The rows are grouped in 3 different ways at once. Each group adds its own fixed numbers to the row, and there is some noise. The rows also spread widely along 14 directions, which tell nothing about the answers.
Some rows, each with its group in each grouping after it:
-3; 41; 14; -7; -9; 16; 19; -18; -6; 17; -4; -4; 6; 1; 13; -26; 15; 1; -10; -4; -8; 26; -1; -5; 4; 19; -15; -2; -6; 1; -7; 27; -10; 18; -18; 9; 9; 4  (2) F P
5; -2; 17; -9; -15; 8; -7; 8; 2; 17; 7; -3; -6; -6; 0; -2; -3; -11; 1; 3; 20; -12; 15; -6; 19; -21; -6; 25; -9; -33; 4; -7; -7; -5; -15; 16; 17; 14  (3) W Z
2; -1; -5; 8; 11; -11; 17; -9; -9; -4; 14; 0; 20; -1; 3; 4; 25; 3; 6; -15; 1; 23; 11; -11; 0; -8; 4; 6; 14; 9; 10; 3; 11; 5; 3; 17; 6; 18  (3) D T
3; 6; 14; -3; -28; -6; 0; 6; -7; 9; -8; 6; -2; -17; -2; 8; -6; -14; -6; 23; 30; -10; 4; -1; 4; -16; -22; 20; 1; -19; 1; -10; -14; -15; 0; 29; 9; 27  (0) R V
19; -1; 0; -29; 14; -15; -8; 0; 15; -24; 17; 6; -19; 8; -1; -3; 2; -18; 5; -11; -5; -16; -19; -2; -24; -14; -7; -19; 19; -31; 14; -11; 3; -45; 17; -22; -6; 19  (2) W P
17; 8; 2; -13; 10; 6; 33; -13; -5; 15; 7; -7; 12; -5; 18; -34; 8; -10; 2; -28; -6; 21; 15; -24; -3; -4; 21; -5; 14; -10; -18; 0; -14; 8; -8; 15; 17; -3  (1) K V
23; 7; -5; -14; 7; -6; 25; -7; 14; 21; 29; -8; -3; -12; 12; -20; 20; -4; 17; -28; 11; 13; 3; -3; 16; -12; -10; 5; -22; -31; -13; -17; 2; -3; -5; -8; 32; -28  (0) M S
0; -22; -7; 4; 29; -18; 3; -1; 8; -8; 12; -10; -5; 13; -6; 0; 10; 9; 8; -19; -3; 5; 11; -6; -3; -2; 25; 0; 5; 1; 2; -14; 12; 4; 4; -3; -2; -25  (1) K Z
-4; 2; 6; -13; 11; -11; -5; -1; 16; -33; 5; 22; 7; 30; 1; 9; -7; 4; -3; -2; -3; 3; -10; 19; -17; -3; -10; -7; 1; -17; 10; 19; 19; -20; 38; -26; -19; 8  (3) M T
2; -17; -9; 21; 14; -26; -1; -10; -2; -8; 20; 18; -14; -12; 3; 28; 11; 2; 13; -3; 10; 24; 18; 6; -8; -27; 10; 15; 12; 29; 20; -10; 14; -7; 0; 12; -17; 25  (3) R S
6; -11; 11; -15; -29; -24; 4; 1; 18; 3; 30; 12; -28; -7; -7; 7; -9; 5; -10; 2; 31; 1; -2; 3; 1; -22; -9; 27; -32; -5; 13; 11; -11; -10; -9; 3; -12; 9  (3) F V
10; -7; -17; 4; 13; 10; -14; -25; 24; 4; 14; 11; -41; -5; 10; 31; 13; -8; 13; -17; 0; 31; -3; 2; 7; -25; -11; 2; 20; 5; 1; 5; -14; -14; 14; 6; 4; 7  (0) D P
-1; -30; -20; 3; 17; -13; 22; 11; -4; -2; 1; 2; 32; 0; -7; 0; 10; -1; 8; -10; 9; -3; 8; -18; -12; -13; 21; -3; 12; 8; -4; -18; 3; -3; 11; 9; 12; -15  (2) M Z
3; -3; -14; -3; 5; 24; 14; -8; 11; 15; -14; -12; -27; 11; 0; -3; -20; -1; -4; -6; 0; 17; 3; -36; 4; -14; 25; -3; 32; 17; -21; 4; -35; 4; 1; 25; 9; -47  (0) F S
20; 2; -4; -7; 13; -13; 16; 2; -3; 16; 22; -17; 4; -16; 2; -15; 31; -8; 13; -19; 6; 2; -5; -15; 10; -18; -18; 5; 2; -26; 3; -28; 1; -14; -4; 5; 30; -3  (1) F V
-12; -4; 20; -2; -5; -12; -4; -25; 19; -14; 28; 14; -16; 17; 11; 13; 3; 18; -10; -4; 12; 19; 2; 15; 0; -2; -12; 21; -28; -7; 1; 29; -4; 18; 11; 3; -16; 6  (1) M V
-12; -18; -17; 5; -6; -10; -1; 19; 1; -6; -5; 14; 4; 11; -11; 16; -9; 1; -10; 17; 18; -11; -7; -18; -14; -11; 15; 1; 12; 28; 24; 10; -2; 0; -3; 7; -21; 2  (2) W S
-9; -17; -17; 9; 9; -31; 4; 28; -13; -8; 3; -13; 7; 11; -34; 2; 11; 10; 10; 1; 12; -6; 4; -18; 13; -7; 9; 1; 19; 22; 40; -23; 24; -7; -6; 10; -4; -19  (1) F P
13; 1; 19; -9; 11; 1; 14; -28; 1; 16; 27; -27; -18; -19; 10; -12; 24; -1; 11; -25; -1; 12; 12; -15; 5; -6; -6; 17; -3; -28; -21; -22; -15; 4; -12; 30; 44; -1  (2) F P
-10; -8; -8; -6; 21; -21; 3; 21; 6; -8; 16; 4; -2; 17; -9; 6; 7; 3; -12; 0; 3; -20; -24; -13; -26; -8; -6; -6; 3; 6; 27; 13; 4; -3; -3; -16; -27; -13  (3) M P
2; -8; -31; -8; 35; 13; 9; -1; 28; 6; -12; 4; 0; 14; 8; 0; 7; -7; -7; -11; -13; -5; -33; -14; -29; 3; -6; -28; 10; 0; -24; 12; -18; -9; 28; -23; 12; -52  (2) M P
1; 0; 2; -20; -30; 21; 14; -15; 19; 2; 17; 16; -3; 18; 5; 5; 4; -6; -14; -6; 5; 21; -24; -15; 9; -8; -28; 5; 8; -13; -10; 38; -28; 4; 18; 21; 9; 10  (3) M V
4; 21; 5; -10; -30; -13; 13; 1; -4; 4; 2; -5; 1; -4; -11; -11; 10; -3; -5; 13; 21; 13; -9; -1; 18; 4; -32; 8; -5; -13; 12; -3; -5; -12; 1; 18; 12; 4  (1) F V
-5; -21; -1; 9; -2; -27; 0; -6; -10; -7; 12; 4; 9; -9; -7; 19; 14; 9; -4; 13; 9; -13; 2; -1; -11; 5; -1; 17; -4; 14; 4; -16; 4; 0; 1; 26; 4; 18  (3) M V
0; 4; -6; -1; -29; -23; 12; 16; -9; 9; 7; 4; 16; -6; -22; -9; 22; 6; -4; 16; 17; -11; -12; -1; 7; 10; -16; 8; -17; 13; 23; -4; 13; 0; -24; -4; -4; 7  (0) F Z
-1; 6; -4; 8; 16; -6; 6; -20; -6; -16; -13; 16; 11; -6; 16; 18; 10; -9; -3; 12; 2; 17; 4; 10; -28; -10; -7; 1; 22; 4; -13; -3; -7; -15; 31; 18; -6; 24  (0) R V
-10; 0; -2; 6; 3; 9; 23; -1; -6; 9; 8; -14; 7; 12; -3; -3; 15; 7; -3; -13; 7; 30; 13; -23; 18; -15; 5; 13; 15; 8; 2; 12; -10; 21; -8; 32; 6; -19  (3) F Z
18; 13; -1; -6; 15; -13; 10; -22; -5; -2; 12; 2; -31; -12; 9; -9; 5; -7; 10; -26; -9; 34; 18; -7; -7; -16; 17; -7; 29; 17; 12; -13; -4; -21; -14; 6; -12; 19  (2) F P
-9; 4; 1; 5; 20; -15; -2; 0; -12; -25; -19; -6; 7; 21; -11; -11; -14; 15; 4; 3; -13; -1; 20; -4; -3; 14; 30; -8; 23; 16; 6; -8; 18; -7; 11; 3; -14; -10  (1) F V
10; 3; -3; -13; -8; -7; 33; 5; -10; 1; 8; 4; 14; 0; 1; -21; -6; -8; -3; -8; 17; 11; 13; -24; -6; -13; 24; 0; 19; 3; 7; -1; -4; 2; -10; 17; -6; 8  (0) K S
-7; 3; 23; 3; -20; 4; -5; -17; -11; -15; -7; 21; 20; 13; 2; 0; -9; 11; -2; 11; -4; 11; 20; 9; 1; 10; 10; 16; 3; 11; -3; 18; 7; 10; 9; 11; -6; 43  (1) F V
11; 6; 31; -12; -29; -22; 7; -18; -10; 2; 12; -2; -2; -17; -2; -13; -2; 3; -3; 9; 9; -18; 10; 6; -8; 15; 0; 17; -19; -15; -6; -19; 1; -4; -18; 16; 13; 32  (0) M T
2; 9; -14; 12; 10; -19; -5; -7; 2; 7; -12; -3; -26; -16; -2; 15; 17; -5; -6; 12; 1; 10; -12; 6; -8; 13; -17; -6; 12; 22; 9; -16; -2; -15; -3; 8; 0; -9  (3) K T
-7; 16; 22; 12; 12; 3; -1; -29; -26; -5; -7; -13; 29; -6; 11; -4; 31; 11; 7; 5; -20; 6; 16; 2; -2; 26; -8; 11; 10; -3; -16; -13; 8; 11; 5; 32; 28; 35  (2) F V

New rows. What belongs after each?
-5; 2; 3; 10; -4; -8; 20; -23; -13; 3; -6; 5; 34; -22; 13; 9; 19; -3; -2; 14; 15; 19; 17; 10; -11; 4; -6; 24; -17; -3; -22; -10; 1; 5; 11; 33; 29; 17  (3) W T
-2; -1; 7; -2; -1; 1; -2; 8; 0; 13; 6; -16; 4; 5; -10; -4; 18; 8; -2; 7; 1; -25; -14; -13; 2; 6; -13; 8; -9; -13; -1; -6; -2; 7; -12; 2; 16; -12  (0) F Z
0; 8; 30; -7; 11; 0; 1; -28; 7; -8; -2; 11; 5; 2; 28; -13; -14; 5; -12; 1; -5; -1; 17; 17; -29; 11; 15; 13; -22; -19; -31; 16; -7; 9; 12; -4; -5; 18  (1) K V
14; -12; -15; -13; 39; -16; 6; -1; 11; 0; -4; 0; 0; -11; 9; -6; 4; -12; -3; -5; -13; -34; -22; -13; -54; 2; 9; -22; 4; -6; -19; -21; -13; -24; 10; -22; 8; -21  (2) M P
-4; -13; 5; -8; -6; -30; 0; 3; 20; -7; 18; -14; -29; 0; -20; 7; -1; 4; 1; 1; 33; 0; 2; 9; 15; -3; -15; 17; -21; -24; 10; -19; 4; -13; 7; 11; 11; -29  (1) K P
9; 19; 1; 4; -10; 10; -13; -2; -5; 17; -24; 14; -7; -12; 10; -9; -10; -12; 5; 8; 3; 9; 21; 4; 15; -3; 4; 4; 6; 6; 3; -4; -5; -12; -12; 3; 4; 18  (1) W V
8; -31; -24; 13; 33; -6; -14; 11; 13; 13; 4; 8; -7; -3; -1; 6; 5; 3; 17; -15; -9; -16; 8; -9; -9; -14; 30; 0; -5; 21; 8; -13; 13; -5; -9; -28; 1; -16  (1) W P
4; -11; 10; 12; 27; -8; -15; -19; 26; 23; 13; -6; -39; -18; 20; 21; 16; 2; -6; 1; 0; -9; -18; 4; -28; -9; -17; 16; -25; -9; -19; -5; -23; 4; -1; -7; 11; -20  (1) R T
19; 7; -21; -8; 16; -6; 0; 19; 1; -2; -7; 13; 8; 2; -9; -10; 8; -15; 17; -11; -7; 2; -7; -3; -1; -16; -5; -19; 25; 1; 24; -14; 19; -36; 8; -31; -2; 5  (1) F P
0; 10; 32; -10; -34; -13; -4; -25; 0; -15; 16; 17; -25; 9; -3; 1; -16; 10; -8; 1; 4; 13; 16; 13; 2; 9; 6; 14; -4; 7; 12; 15; 2; 2; -13; 8; -21; 37  (0) M T
7; -8; 5; 8; 54; -12; 0; -13; -3; 3; 13; -5; 16; -9; 27; 5; 32; -1; -1; -8; -16; -11; -13; -3; -48; -5; -1; 1; 3; -13; -9; -10; 2; 4; 7; -10; 5; 14  (1) K T
-16; 2; -11; 12; -10; 14; -8; 7; -6; 1; -22; 19; 38; 22; -15; -2; 11; 13; 8; 6; -16; -6; 1; 4; 18; 34; -6; -10; 4; 24; 4; 19; 27; 17; 9; -7; 14; 7  (2) M P
-9; 17; -3; 1; 32; -17; 12; -2; 1; -2; 2; -27; -27; 15; 0; -5; 7; 9; -12; -8; -1; 10; -8; -14; -9; 5; 0; -13; 14; 6; 9; -4; -10; 6; -6; 10; -15; -53  (0) M T
-2; 11; 2; -12; 11; 14; 38; 14; -9; -1; -14; 8; 64; 14; 16; -31; 4; -6; -8; -5; 9; 9; 9; -11; -6; -6; 4; -1; 2; -27; -15; 22; 2; 13; 23; 1; 12; -3  (1) K V
10; -1; 19; -8; -25; -4; -14; -9; 7; 6; -6; -12; -14; -7; -16; -6; 0; -8; 4; 17; 1; -29; -8; -2; 5; 18; -16; 7; 0; -28; -21; -26; -9; -17; 1; 17; 34; 1  (1) R Z
15; 31; 16; -18; -1; 12; -8; -29; 8; -17; -6; 7; -24; 8; 15; -12; -12; -13; 6; -17; -15; 28; 13; 8; 7; 0; -3; -14; 33; -20; -7; 8; -8; -28; 20; 5; 0; 28  (2) D V
-3; 18; -6; -4; 29; 9; 3; -15; 8; -13; -5; -8; -6; 19; 15; -1; 5; -3; -4; -10; -13; 20; 0; -3; -4; 0; -1; -10; 17; -12; -11; 9; -7; -9; 25; 9; 1; -21  (3) W V
5; -14; 6; 2; 7; -20; 18; 1; -9; -6; 5; 10; 34; -11; 2; -11; 2; 3; 16; -12; 11; 1; 31; 9; -6; -6; 20; 10; -14; -6; -5; -21; 23; -5; 7; -4; 17; 14  (2) M T
3; 12; 2; 3; 16; 3; 0; -5; 2; 3; 1; -9; -8; 10; 0; -13; 12; 5; 15; -21; -3; 20; 26; 7; 28; 2; 7; 1; 7; -10; 0; -10; 16; 4; -4; 1; 10; -14  (0) K Z
16; -7; -11; -5; -20; -6; 4; 3; 11; 36; 22; -1; -18; -15; -13; -7; 24; -6; 5; -8; 4; -10; -19; -19; 15; 6; -22; 1; -12; 2; 8; -10; -7; 1; -29; 1; 27; -7  (1) M P
13; 15; 7; -8; -5; -5; 3; -11; 15; 1; -9; 24; -19; -5; 14; -9; -18; -10; -2; -6; 6; 27; 17; 21; -5; -6; 9; -1; -6; -1; -2; 8; 2; -17; 4; -21; -14; 6  (1) K T
9; -20; -9; -11; -30; -16; -7; 15; 20; 1; 11; 13; -25; 9; -33; -3; -12; 1; 5; -3; 1; -21; -9; -8; 12; 9; 6; -5; -4; 17; 16; 4; 12; -16; -7; -17; -2; -8  (3) R P
22; -3; -8; -1; 7; -10; 6; -19; 19; 11; 31; 24; -24; -22; 22; 8; 16; -7; 12; -24; 11; 39; 10; 14; 1; -28; -4; 7; -6; 2; 8; -2; 5; -12; -2; -13; -3; 26  (2) K S
12; 1; 15; -13; -2; 7; 7; -34; 14; 2; 25; -9; -30; 5; 10; -7; 10; 5; 1; -23; -12; 20; -1; -12; 4; -1; 2; 3; 7; -11; -19; 6; -21; 0; 3; 18; 16; 4  (2) F V
17; 24; 21; -1; 8; -8; 18; -12; -19; 9; -3; -5; 13; -23; 16; -21; 7; -14; 8; -9; -2; 10; 28; 3; -5; -2; 2; 8; 3; -18; -11; -21; 6; -10; -10; 15; 20; 24  (3) R T
0; -13; -24; 26; 2; -23; -11; -5; 4; 19; -6; 4; -15; -34; -11; 24; 18; 7; 15; 10; 16; -1; 13; 13; 11; 5; -2; 13; -17; 33; 5; -29; 13; -8; -13; 6; 16; -4  (0) D P
12; -11; -14; 1; -2; 24; 2; 1; 2; 9; -1; 4; 10; 10; -6; 4; 18; -9; 18; -17; -5; 26; 0; -18; 27; -23; -8; 0; 35; -7; 0; -3; -3; -8; 16; 12; 25; 2  (1) F Z
1; -4; -14; -6; 12; -32; -1; 12; 5; -8; 9; 5; -8; 1; -8; 7; 5; -2; -8; 13; 7; -23; -27; -8; -27; 1; -9; -13; 8; 9; 23; -14; 2; -18; 0; -11; -16; -8  (2) M S
-1; 15; -18; -7; -8; -36; 32; 1; -9; -2; 8; -1; -10; -3; -10; -10; 9; -3; -17; 0; 19; 22; -6; -13; -10; 0; 4; -11; 7; 26; 25; -3; -9; -5; -22; 12; -31; -21  (0) M Z
4; 37; 2; -9; -13; 24; -11; -18; 19; 10; -30; 13; -29; 6; 14; -7; -17; -11; -4; 7; 3; 26; 10; 21; 19; 5; -11; -4; -2; -11; -16; 14; -15; -18; 5; -8; -1; -15  (0) W Z
6; 0; -14; -1; 28; -14; 0; 10; -3; -14; -13; -10; 13; 3; -9; -1; 10; -1; 18; -5; 0; -4; 2; 3; 2; -7; -7; -12; 17; -15; 2; -32; 18; -33; 32; -7; 19; -17  (2) F V
0; -12; -25; -3; 7; -23; 17; -5; 21; 4; 7; -2; -23; -10; -7; 12; 8; -2; -8; -1; 20; 14; -12; -1; -13; 1; -5; 0; -7; 12; -5; -8; -10; -13; 9; 9; 6; -41  (3) K P
15; 20; 5; -24; -9; -14; 4; -32; 5; -21; 15; -3; -34; 1; 5; 7; 10; -18; -4; 2; 4; 25; -16; 1; -6; -8; -23; -7; 31; -26; 2; -14; -19; -39; 21; 30; 1; 23  (0) W V
-17; -6; 13; 2; -26; -7; 4; 2; -4; -6; -4; -5; -5; 19; -19; 4; -18; 11; -14; 13; 15; 0; 17; -14; 13; 8; 20; 17; 1; 16; 10; 12; -4; 16; -10; 32; -6; -8  (3) W T
-25; -3; 2; 28; 11; -5; -23; 19; 8; 12; -10; -5; -25; 12; -9; 17; -3; 19; -5; 12; 15; -3; 10; 0; 23; -3; -7; 16; -12; 20; 21; 13; 2; 22; -11; 5; -17; -31  (1) R V
1; -17; 1; 8; 2; -27; -11; 2; 6; -4; 20; -9; -13; -4; -17; 12; 22; 9; 18; -6; 16; 4; 11; 13; 27; -2; -13; 16; -7; -13; 21; -32; 25; -8; 0; 7; 12; 0  (1) K Z
